The rows come from 7 hidden closed curves, with some noise, and rows from the same curve form a group. Each curve winds through 8 dimensions. The rows are also pushed far along 5 directions, which tell nothing about the answers.
In the rows, zero is written as 128.
Some rows, each with its group after it:
[ 98 131 121 122 139 128 117 144 144 121 172 138 164 126 119 136 126 145
 116  90 120 128 128]
k_207
[143 120 149 127 107 142 100  97 105 127  70 139 150 108 131 165 102 162
 196 121 136 120 157]
k_500
[135 156 104 121 142 104 177 141 123 158  93 108  88 147 155 118 151 103
 114 104 102 122  98]
k_562
[113 137 117 125 119 121 146 127 115 138 102 121  87 139 124 122 122  97
 126 135 124 117 132]
k_8
[103 178 117 129 143 144 150 179 119 146 150 104 142 139 146 136 112 133
 127  65 154 113 120]
k_562
[118 120 137 133 119 120 146 111 152 150 110 152 104 133 124 124 138 121
 131 126 118 148 145]
k_500
[105 127 107 128 150 126 139 158 151 157 127 107 190 171 118 164  90 153
 132  65 167 110 139]
k_596
[116 127 118 111 121 123 102 104 118 150 120 145 179 127  97 159  88 169
 175 128 147 105 139]
k_207
[141 177  79  89 130  93 144 138 113 159 127  76 144 126 134 132 116 134
 137 107 141 115  79]
k_562
[146 100  97 138 172 111 135 140  98 105 149  95 157 126 155 148 101 130
 102 107 118 135 102]
k_500
[117 141 129 102 103 132 106 157 118  96 163 108  67 106 124  79 158  94
 100 165 105 122  84]
k_186
[ 87 127 121 119 142 137 159 132 134 149 119 166 141 133 123 149 116 132
 124  94 133 127 144]
k_562
[141 156 161 134 109 146 113 144 144 137 102 115 161 138 130 146 134 160
 184  90 159 118 131]
k_186
[ 94 143 186 125  87 169 119 107 149 127  89 183  94 126 117 112 162 134
 156 140 100 121 177]
k_756
[165 167 106 115 133 107 135 120 116 151  75 106 174 124 147 149 135 161
 199  91 111 116 103]
k_596
[ 97  92 100 149 206 139 168 198 135  82 220  96 135 166 143 113 121  91
   4 122 133 125  89]
k_596
[107 129 129 114 141 137 160 150 148 154  92 124 140 163 134 143 121 141
 132  87 140 113 126]
k_596
[175 150 145 123 112 136 131 119 121 138  75 123 131 107 160 143 150 145
 168 112 146 133 121]
k_500
[148 179 139  92  86 142  71 164 103  84 182  99 159  61 137 122 151 136
 142 104 164 133  84]
k_500
[109 176 103 104 122 137 120 170 108 105 161  84 120 117 120 105 123 114
 140 135 129 107  87]
k_207
[ 71 178 155 105 109 164 123 149 131 168 116 175 163 130 114 131 133 174
 191  78 130  95 150]
k_186
[135  97 149 156 142 133 107 141 115  78 186 136  97 115 138 113 155 102
  59 151 119 131 113]
k_8
[142 102 126 135 111 111 112  78 104 134  85 145  96 118 120 130 117 118
 159 173  98 126 149]
k_207
[113 139 152 133 111 165 119 156 115 118 130 174 104 108 125 111 164 103
 129 137 143 111 135]
k_8
[ 61 108  87 124 181 136 161 144 123 124 179 144 176 140 107 154  62 135
  99 105 132 130 144]
k_186
[ 86 159 163 127  84 160  74 123 120  94 161 158 150  74 112 152 111 155
 177  86 136 135 165]
k_500
[199 154 156 169  96  99  99  89 116 104  77  94  76 105 169 146 159 124
 164 105  95 140 127]
k_500
[126  98 113 141 152 106 160 110 124 154 112 145 110 134 141 157 107 122
 104 103 135 142 131]
k_562
[103 114 141 123 117 123 130 135 116 142 120 162 120 150 120  91 166 107
 125 126  85 115 143]
k_562
[133 142 108 104 135 131 140 162 127 113 134  88 140 139 124  98 140 116
 131 152 124 120  87]
k_186
[153 111 132 123 129 126 117 108 130 136 127 143 168 114 132 153 117 155
 126 129 163 135 138]
k_596
[147 146 130 121 120 133 117 124 121 131 118 147 176  96 125 161 133 155
 177 105 164 127 116]
k_756
[105 134 120 124 144 134 144 152 146 123 158 119 124 168  94  86 148 108
 102 182 122 105 104]
k_562
[135 128 142 118 117 144 103 122  94 126 108 144 181 102 140 148 115 164
 180 102 129 125 149]
k_500
[132 125  95 134 160 112 150 120 128 148 132 103 129 141 126 170  70 142
 109 120 173 120 114]
k_207
[135 161 127 136 132 116 132 114 134 188 107 134 157 153 128 150 112 171
 165  89 146 106 145]
k_500
[108 148 144 141 147 157 154 172 156 150 119 125 125 172 134 115 143 142
 135 106 127 105 123]
k_8
[ 96 114 140 126 111 129 130 149 129 142 114 140  90 150 112  98 144 100
 134 131 104 119 133]
k_562
[129 128 145 122 130 160 143 146 138 128  90 132 144 141 136 115 145 137
 155 137 125 120 130]
k_500
[149 149 111 129 142 134 134 179 135 146 135 112 150 137 151 113 153 126
 127 100 140 118 108]
k_8
[154 135 161 121 106 142 125 106 152 136  96 138 115 117 133 130 150 148
 142 150 148 135 130]
k_756
[144  64 147 165 131 116  94 102 130  90 158 148 152 117 119 171 111 126
  94 120 159 152 154]
k_756
[100 153 138 124 127 176 138 161 144 136 165 143 123 121 120  99 123 133
 121 152 157 126 138]
k_207
[121 109 118 107 134 112 126 111 128 137 136 138 184 110 107 159  95 163
 166 114 145 147 113]
k_756
[102 132 111 125 155 130 146 142 133 169 152 151 157 159 118 127 120 142
 101 117 143 103 133]
k_500
[118 187 105 111 125 123 128 141 116 139 134  94 156 148 114 114 125 134
 152 126 121  94 115]
k_562
[124 186 135 119 124 155 162 175 154 135 108  97 121 179 130  72 186 102
 119 149 127  97 112]
k_186
[112 148  77  98 156 129 160 173 133 181 133 106 190 154 123 127  93 142
 136  99 168 110 120]
k_8
[123 159 149 118 103 166 112 176 106 101 168 144 133  94 137  86 177 100
 116 131 141 130 124]
k_756
[ 99 172 176 103  81 163  88 160 144 141 135 148 152 122 101 111 155 166
 194 104 147 104 124]
k_186
[169 132 132 149 122  85 135 117 132 155  83  88  85 182 136  84 172 102
 137 149  73 114 115]
k_186
[120  87 139 155 140 134 134 123 152  95 130 149 117 135 124 142 136 106
  96 131 123 145 147]
k_207
[172  76 135 148 125  81 143  83 119 145 101 106  74 135 144 122 116 103
 104 155 120 170 134]
k_756
[102 137 157 104 113 173 113 128 139 120 128 190 194  93 115 143 136 168
 169 115 145 131 155]
k_8
[100  97 114  96 132 139 130 156 130 154 124 150 161 154 100 101 134 121
 129 154 129 105 125]
k_562
[ 98  98  89 142 166 111 177 128 114 195  88 144 119 184 125 137  86 116
 121 116 118 103 158]
k_8
[151  97 111 154 142  88 150 108 149  94 116  92  73 160 124 103 152  68
  85 179  79 147 111]
k_186
[149  89 144 159 130 103 140  98 139 116 100 134 107 134 129 154 135 108
 126 123 127 158 132]
k_756
[172 165 125 153 126  78 124  94 103 137 126  92  95 120 143 153 127 132
 143 109 129 128  91]
k_756
[137 135 131 132 133 109 129 122 125 137 111 135 125 143 134 118 164 128
 133 118  88 113 116]
k_186
[114 221 142 109 121 184 158 208 159 129 125 106 119 145 145  77 194 119
 140 113 133  99  96]
k_207
[120 174 105 114 157 143 148 187 141 103 183 105 148 120 142 123 150 127
  89 101 146 116  69]
k_500
[130 113 150 146 135 156 121 154 121  59 168 124  91 113 151  83 171  87
  73 165  89 139 121]
k_500
[ 96 115 130 132 122 133 129 110 128 135 124 144 116 147 104 127 104 117
 120 147 123 118 166]
k_186
[102 141 137 109 118 157 139 148 132 140 133 160 114 112 139 105 151 124
 118 118 122 128 138]
k_596
[144 160 133 126 118 134 123 133  92 114 141 117 124  92 148 146 122 123
 122 108 162 130 117]
k_8
[154 165 150 106  73 133 102 124 129 104 101 134  67  90 131 103 197  98
 136 154 119 121 101]
k_500
[102 222 104  91 113 128 132 171 108 185 126  56 191 142 128 143  68 179
 219  40 165 105 114]
k_207
[100 184 100 103 124 130 140 181 118 101 161  67 114 127 120 124 119  99
 117 106 147 111  76]
k_8
[103 154 128 124 142 157 153 205 145  91 201  98 137 125 130 111 141  99
  79 104 176 144  86]
k_756
[ 72 142 131 115 138 167 113 152 145 120 153 174 189 143  96 149 128 159
 128 108 147  82 145]
k_207
[147 101 129 146 140 116 138  80 107 129  89 152 137 141 134 137 132 122
 114 150  98 121 167]
k_596
[143 165 204 134  58 180 100 112 117 116  97 173  78  88 145  92 186 112
 150 155 130 134 182]
k_207
[130 122 153 111  95 144 131 129 128 119  95 151 121  99 139 114 151 116
 160 123 121 156 142]
k_756
[123 190 157 120 108 147 137 152 122 130 137 137 113 130 124  82 190 120
 145 142 119 108 100]
k_756
[149 143 137 122 130 117 134 133 110 158 116 103 144 154 144  95 144 142
 137 124 106 118 119]
k_756
[114 158 122  94 117 152 120 181 115 146 135 118 185 138 120  94 143 137
 163 120 137 101 118]
k_756
[125  91 114 138 150 111 123 130 136  94 152 113 171 134 118 165 105 127
 104  99 143 141 120]
k_207
[117 128 165 143 104 153  90 124 123 109 147 147 174 114 118 136 119 147
 164 105 138 140 173]
k_186
[152 121 161 156 115 128 143 109 117 187  59 142 107 178 145 103 146 122
 144 139 120 113 181]
k_756
[161 109 110 129 130  87 118  88 115 161  91 113 129 151 120 138 111 139
 145 149 117 112 126]
k_207
[114 130 135 124  96 110 117 106 120 150  85 138 109 141 113 125 133 117
 164 118  99 117 151]
k_562
[150 137 123 153 158 115 151 162 146 115 137  68  85 166 153 117 146 111
  87 118 120 122  79]
k_8
[ 85 136 122 132 158 180 150 160 153 116 173 175 169 126 114 115 133 134
 114 146 139 126 148]
k_596
[141 164 121 110 121 133  93 170 145  80 193  79 167  74 125 165 110 160
 154  86 184 149  56]
k_596
[130 129  86 138 184 118 199 125 123 200  78 136 123 181 144 101 122 124
 130 153  87 107 141]
k_596
[138  88  97 138 183 120 140 140 134  91 180 127 160 123 135 154 122 122
  52 129 147 137  95]
k_207
[128 133 122 123 118 106 108 131 152 110 143 102 126 143 100 130 140 124
 124 137 131 117  94]
k_186
[105 119  96 113 159 131 190 128 137 190  88 146 126 164 135 112 112 127
 113 137 112 123 149]
k_8
[116 110 123 161 153 135 111 149 147  70 190 112 151 114 121 165  99 134
 110 103 151 149 115]
k_596
[ 89 221 172  82  66 173 109 192 129 139 154 125 127 104 114  80 170 136
 184 100 158 114 104]
k_562
[140 167 147 150 117 138  95 144 137  74 169  99 126  99 139 149 136 135
 129  85 139 135 113]
k_500
[134 145 144 125 115 143 115 134 143 152 134 124 135 123 142 115 125 152
 139 113 135 139 155]
k_8
[105  87 102 126 149 103 116 125 148 101 145 119 140 145  96 170  99 126
 102 122 136 116 107]
k_186
[114 148 101  96 156 131 148 170 105 169 145  94 180 162 135 109 105 153
 123 105 139  99 104]
k_596
[127 115 145 130 110 126 101 111 145 101 126 135 135 111 131 130 142 136
 136 117  96 146 146]
k_8
[125 104 181 124  86 140  91 121 127 110 118 135  93 131 117  99 153 117
 124 154 123 127 143]
k_596
[ 84  91 133 140 149 149 131 148 150 129 142 168 139 159 120 105 142 124
 106 123  88 123 164]
k_8
[137  99 137 160 156 120 184  90 147 173  63 171 116 168 141 125 147 128
 135 139  88 139 166]
k_186
[136 160 106 109 118 128 135 132 138 114 127 104 104 106 127 141 121 117
 125 135 155 129 101]
k_562
[125 117 121 123 123 114 119 107  97 131 143 135 121 108 131 127 109 125
 122 133 117 137 141]
k_207
[ 99  70 107 113 145 124 133 141 144 103 168 158 102 150 105  72 168  73
  39 195  82 126 121]
k_596
[138 137 126 129 116 115 102 109 131  80 130  98 149 116 114 166 108 133
 140 119 146 129 117]
k_596
[ 87  96 145 128 132 162 134 129 114 181 110 192 148 169 107  95 117 133
 130 160 124  98 199]
k_562
[106  75 111 105 134 124 106 115 126 155 119 167 211 126  90 170  77 169
 168 117 160 121 147]
k_562

New rows, each followed by its group:
[115 123 109 109 146 128 136 164 124 131 118 111 126 151 130 129 127 125
 106 120 130  93  91]
k_186
[153 156  97 114 148 104 155 157 118 150 120  57 111 125 154 140  99 141
 151  94 144 134  59]
k_186
[ 99 106 123 137 132 131 126  94 116 129 109 171 113 123 113 153  98 129
 142 140 107 116 164]
k_207
[126 110 125 134 119 139 118 130 119  70 164 121  81  88 120 112 125  87
 108 179 126 157 115]
k_207
[ 78 118 107 106 130 153 119 158 149 103 168 169 166  95 109 136 127 125
 123 106 130 138 137]
k_8
[131 146 156 114  98 165 123 154 147 136  88 122 129 135 143 108 151 130
 151 116 138 123 153]
k_756
[ 94 129 165 121  91 152 111 105 148 103 119 184  79  95 105 130 153 119
 136 145 118 137 146]
k_186
[131 110 155 130 120 130 127 131 144 147 113 147  94 141 125 105 158 131
 131 142 117 124 112]
k_186
[148 149 145 130  98 128  60 134 112  55 190 118 143  52 122 147 140 142
 159 112 139 147  84]
k_562
[123  90 113 134 168 147 185 147 125 190  75 152 104 186 136  85 131 114
 116 186 107 102 145]
k_562
[ 70 189 172  89  92 189  97 204 153 122 180 140 157 125  98  87 166 155
 164 105 158 100 103]
k_186
[179  87 113 156 147  85 134  89  91  95 140 113  73 100 158 158 117  87
  52 147 137 154 109]
k_8
[125 152  96 109 151 111 161 150 135 141 145 100 123 150 116 104 138 117
 108 154 124 115  71]
k_562
[122 126 104 133 173 143 174 155 132 155  95 134 159 153 146 150 114 141
 138  97 137 113 125]
k_562
[ 97 177 113 120 150 134 159 167 129 167 153 108 175 158 124 106 117 154
 159  93 121 118 114]
k_186
[148 162 146 123 101 125 129 136 116 146 110 122 109 114 156  91 172 120
 155 106  98 143 131]
k_500
[120  68 144 142 108 134 112  86 149 112  98 202 128 103 121 154 137 112
 124 132 121 156 195]
k_8
[107 143 158  99  80 155  94 142 117 129 146 139 143 105 110 100 130 134
 162 135 144 136 148]
k_500
[144 160 131 134 141 144 137 148 112 117 144  99 133 103 163 126 116 147
 144 106 125 144 114]
k_500
[108 109  89 130 170 110 135 143 144 101 199 103 158 150  89 139  97 125
  80 153 149 121  84]
k_562
[128  80  80 133 179 109 149 138 150 129 172 114 155 132 118 176  72 132
  69 123 190 147 105]
k_8
[158 111  93 131 157 111 136 128 112  99 148 118 105 103 144 122 137 107
  94 159 106 136  84]
k_562
[156  90  80 143 193 100 184 140 124 162 132 100 115 164 154  94 120 110
  83 162  98 143 102]
k_207
[117 103 130 125 131 146 153 121 114 152  91 150 127 142 116 104 111 118
 155 177 122 129 161]
k_207
[118 138 118 136 152 140 140 144 135  90 152 116 104 115 136 144 124 119
  96 123 129 127 103]
k_500
[ 85 121 139 148 167 178 176 151 139 145 126 179 144 162 131 101 138 127
 110 145 113 114 172]
k_596
[145 143 127 129 134 144 123 170 157 126 155 120 132 115 145 117 153 137
 121 110 145 137 104]
k_8
[112 123 156 130 101 133 108 108 120 139 119 169 144 138 115 118 149 125
 136 122 116 119 173]
k_562
[142  84 167 143 114 150 115 106 148  83 107 163 107 110 126 121 163 115
 125 173 110 152 144]
k_500
[160 130 103 130 129  83 130  96  95 152 121  95 102 112 149 139  94 129
 128 122 121 142 118]
k_207
[132 123 133 160 155 134 127 129 128 105 147 114 139 132 141 139 113 142
 126 118 111 135 136]
k_500
[124 150  92 109 144 107 149 150 116 139 148  93  85 156 128  74 151  92
  78 168  94 100  85]
k_186
[144 164 140 136  95 129 105 141 101 112 122 128 119  96 139 126 160 109
 160 104 127 126 123]
k_756
[ 54 106 125 104 148 163 160 161 149 118 152 157 114 155  94  87 133 106
  93 172 105 114 122]
k_596
[172  95 167 169 116 115 114  88 116 120  83 129  84 134 153 129 146 119
 131 140 100 141 152]
k_596
[158 138 118 106 110 112 118 146 110  81 149  87  90  74 156 109 155  92
 111 125 112 163  72]
k_500
[159 108 144 155 127 105 139  65 113 187  64 161  98 136 149 152 114 149
 145 127 123 132 172]
k_186
[141 166 141 136  98 131  94 156 119 126 135 110  98 107 151 104 159 120
 154  95 104 123 123]
k_8
[112 113 130 158 145 142 103 148 148  67 196 123 161 106 115 171  97 140
 120 100 159 147 122]
k_596
[124 157 126 111 129 158 136 139 131 140 116 155 133 120 122 110 149 141
 150 163 129 103 117]
k_207
[109 185 109 107 144 159 146 219 107 127 182  99 171 129 143  92 147 116
 113  93 155 106  92]
k_756
[164 168 109 143 136 125 124 156 113  99 138  65 123 115 146 151 114 123
 134 113 162 118  85]
k_207
[142 129 115 126 142 122 157 149 151 145  99  99 117 168 126 100 150 114
 132 157 119 118 102]
k_207
[100 135 135 132 118 139 109 136 125  86 168 137  98 108 124 106 148 105
 108 134  87 132 130]
k_500
[194 136 145 157 101 102 106  99 117 129 101  96  79 103 153 161 121 126
 141 120 169 144 120]
k_8
[104 146 118 106 116 148 143 151 141 155  92 161 135 128 130 102 162 119
 163 116  95 120 147]
k_8
[ 93 159 153 112  91 166 113  90 129 115 120 192 162  86 102 139 125 149
 180 136 127 137 191]
k_186
[136 174 117 120 138 132 134 159 135 136 121  94 192 155 128 135 137 150
 158  92 145 102 110]
k_186
[164 138 134 129  99 110  90  81  86 119 104 139  99  76 149 161 121 137
 146 121 125 124 135]
k_500
[123  97 109 142 155 114 141 126 113 180 107 122 156 175 129 142  81 138
 126 111 140 109 164]
k_756
[104 125 132 137 141 144 134 115 149 113 131 156 135 112 121 169 107 148
 136 109 137 136 141]
k_500
[134 165 134 121 104 137 131 121 139 121  97 113 108 114 130 146 130 125
 148 125 148 123 125]
k_186
[160 128  97 136 131  94 137 118 107 205  74 116 120 152 151 122 115 133
 164 108 110 118 148]
k_8
[112 167 127 106 130 151 170 151 117 154 102 121 134 159 145  89 147 116
 120 127 115 108 144]
k_8
[124 128 133 139 153 141 164 153 124 154 101 142 124 192 134  62 187 104
 115 169  72  91 134]
k_562
[171 167 131  99 106 127 126 122 117 175  73  94 120 128 159 103 143 155
 169 131 114 113 121]
k_756
[132 195 121  98  80 130  88 138 103 118 129  97 184  77 120 174  97 154
 207  63 183 123 122]
k_8
[133 170 135 111 113 162 141 156 127 177 100 158 135 115 154 102 158 140
 162 111 135 119 146]
k_8
[131 110 132 113 106 123 125 145 122 122 145 119 102 119 131 103 141  93
  91 134 142 145 119]
k_500
[ 99 120 123 124 132 165 127 153 139 134 129 166 165 123 114 153 110 135
 133 115 175 113 157]
k_756
[141 120 125 136 142 141 145 156 140 167 101 147 147 155 145 106 160 127
 130 121 122 116 142]
k_8
[107 106 145 134 135 159 153 133 110 129 127 187 100 131 133 100 155  91
  76 167 125 118 164]
k_8
[108 134 165 136 112 173 108 141 122  99 163 153 144  97 132 134 123 134
 121 113 162 141 162]
k_186
[115  76 130 151 134 132  91 135 145  91 173 158 163 114 106 166 112 128
 104 111 162 139 147]
k_8
[117 101  71 134 186  96 141 123 110 165 135 134 191 166 111 168  80 154
 120 111 131  91 120]
k_756
[145 127 146 164 133 141 121 132 135  87 144 128 107 114 143 125 148 113
 118 135 120 144 132]
k_596
[112  86 124 138 128 105 135 118 144 141 117 150 117 156 113 134 134 104
  99 121 121 130 147]
k_500
[ 78 126 112 101 147 144 153 175 128 168 155 124 169 166 109  96 102 132
 123 123 138 115 132]
k_500
[121 113 132  98 107 129 105 139 143  90 168 111 107 111 111 118 135 107
  75 150 156 137  96]
k_596
[ 82 107 105 140 169 125 147 128 145 126 139 143 171 155  97 170  84 148
 141 105 131 116 132]
k_562
[ 77 125 149 126 114 155 138 116 175 115 137 175 103 137  86 116 147 109
 108 169 130 128 152]
k_186
[193  73 129 147 109  93 110  33 129 123  50 160 106 101 134 176 127 122
 132 167 127 148 167]
k_562
[ 77 122 126 120 134 124 132 154 143 131 186 128 132 153  87 115 114 118
 100 128 151 124 111]
k_562
[145 147 153 117 104 156 108 167 148  50 187 119  99  75 142  94 196  95
  89 147 132 160  81]
k_500
[117 178 151 110 113 175 110 145  99 120 134 138 182  76 150 150 105 180
 194  77 151 131 146]
k_500
[125 139 123 115 124 122 133 111 138 145  92 121 172 137 132 143 114 160
 171  92 108 131 148]
k_8
[ 89 135 170 128 108 189 110 152 117 115 134 166 168 119 126 117 129 140
 155 110 138 120 183]
k_186
[114  89 111 140 143 127 113 147 134  61 205 147  82  82 115 140 133  87
  58 153 145 147  82]
k_8
[115 111 120 136 130 130 117 112 138 146 112 176 174 126 123 154 123 148
 151  94 119 128 178]
k_596
[174 139 155 143 105 109 116  74  98 116  91 111 103 104 149 167 116 133
 145 121 143 140 135]
k_8
[157 163 114 103 111 122 112 164 105 141 121  84 163 124 139 104 145 132
 169 113 132 116  94]
k_756
[119 111  94 112 153 114 137 148 101 160 121 129 176 127 140 153  97 146
 146  73 132 119 120]
k_562
[114  87 135 135 128 135 109  92 103 119 105 171 122 124 116 146 107 131
 127 153 113 109 167]
k_500
[154 176 112 133 139 139 127 144 116 121 136 112 133  88 157 149 123 151
 160 103 138 126 101]
k_207
[106 194 138 120  95 151 101 171 131  76 165  91 116 101 130 128 143 112
 137  87 141 122 108]
k_207
[152  89 106 166 160  97 121  98 133 123 113 121 126 148 125 174  99 133
 114 130 127 118 129]
k_207
[139 123 127 135 137 130 148 149 127 141 147 126 107 152 122  89 155  97
  86 176 147 119 111]
k_756
[156 231 136  99 107 158 141 183  85 146 105  75 123 106 185  85 160 138
 180  91 116 105  94]
k_500
[117  89 113 139 150 107 107 145 128 101 190 105 178 130 121 149  95 130
  99  94 142 151 124]
k_500
[ 97 120 113 134 142 127 128 145 127 127 184 135 149 137  91 143  97 120
 105 133 174 118 118]
k_756
[ 82  64 142 148 137 131 107  95 128 127 146 172 159 148  93 160  74 145
 119 128 133 128 188]
k_8
[ 80  96 128 124 131 159 111 145 166 113 180 167 188 117 103 154  94 144
 105 101 170 149 177]
k_8
[101  78 134 136 135 134 128 155 135 110 159 147  85 133 113  98 141  92
  93 158 114 137 113]
k_562
[143 149 159 155 104 136  96 141 131 103 134 121  79 107 148 128 155 121
 140 102 116 131 122]
k_8
[149 103 132 137 120 104 109 107 145  91 147 126 103 107 109 142 140 116
 119 156 137 149  91]
k_562
[128  78 102 126 142  99 137  95 142 146 103 155 116 117 125 158 108 134
 131 125 108 149 126]
k_596
[130  98 109 112 132 106 126 149 120 141 141 113 117 147 115  91 142 105
 104 160 122 120  95]
k_562
[142 174 109 112 127 116 131 133 116 135 107  96 169 146 129 123 141 135
 157 120 115 100 118]
k_186
[113 120 124 139 146 137 155 131 132 121 104 148 121 133 130 155 127 115
 124 108 130 123 131]
k_8
[158 115  86 131 187 108 195 136 112 205  78 114 155 181 159 106 117 141
 140 135  99 119 122]
k_207
[133 164 152  97  80 149  65 155 125  85 164 115 169  85 112 124 153 141
 161 119 161 121 102]
k_500
[100 137 140 137 138 147 128 187 124 113 179 118 117 145 122  85 153 108
 116 130 117 116  98]
k_562
[117 148 148 136 126 160 147 134 131 148 128 143 142 144 130 102 132 130
 133 142 138 129 167]
k_186
[163 166 136 145 119 115 129 144 109 138 112  75 127 150 156  99 148 120
 154 107 107 125 124]
k_186
[109 138 143 112 117 139 127 161 145 120 134  97 150 155 119 104 138 130
 140 113 123 126 118]
k_756
[ 87 138 121 128 159 165 175 179 149 163 127 133 143 182 117 119 113 124
 106 123 173 100 137]
k_8
[ 73 152 132 108 127 158 118 185 136  99 182  97 143 136 102 120 104 136
 130 112 149 116  99]
k_596
[143 131 148 126 125 147 147 133 139 145  95 137 125 161 136  96 170 117
 109 156 131 112 146]
k_596
[117 123 115 117 136 147 125 157 100 144 134 141 155 124 140 122 117 130
 126 113 136 113 143]
k_562
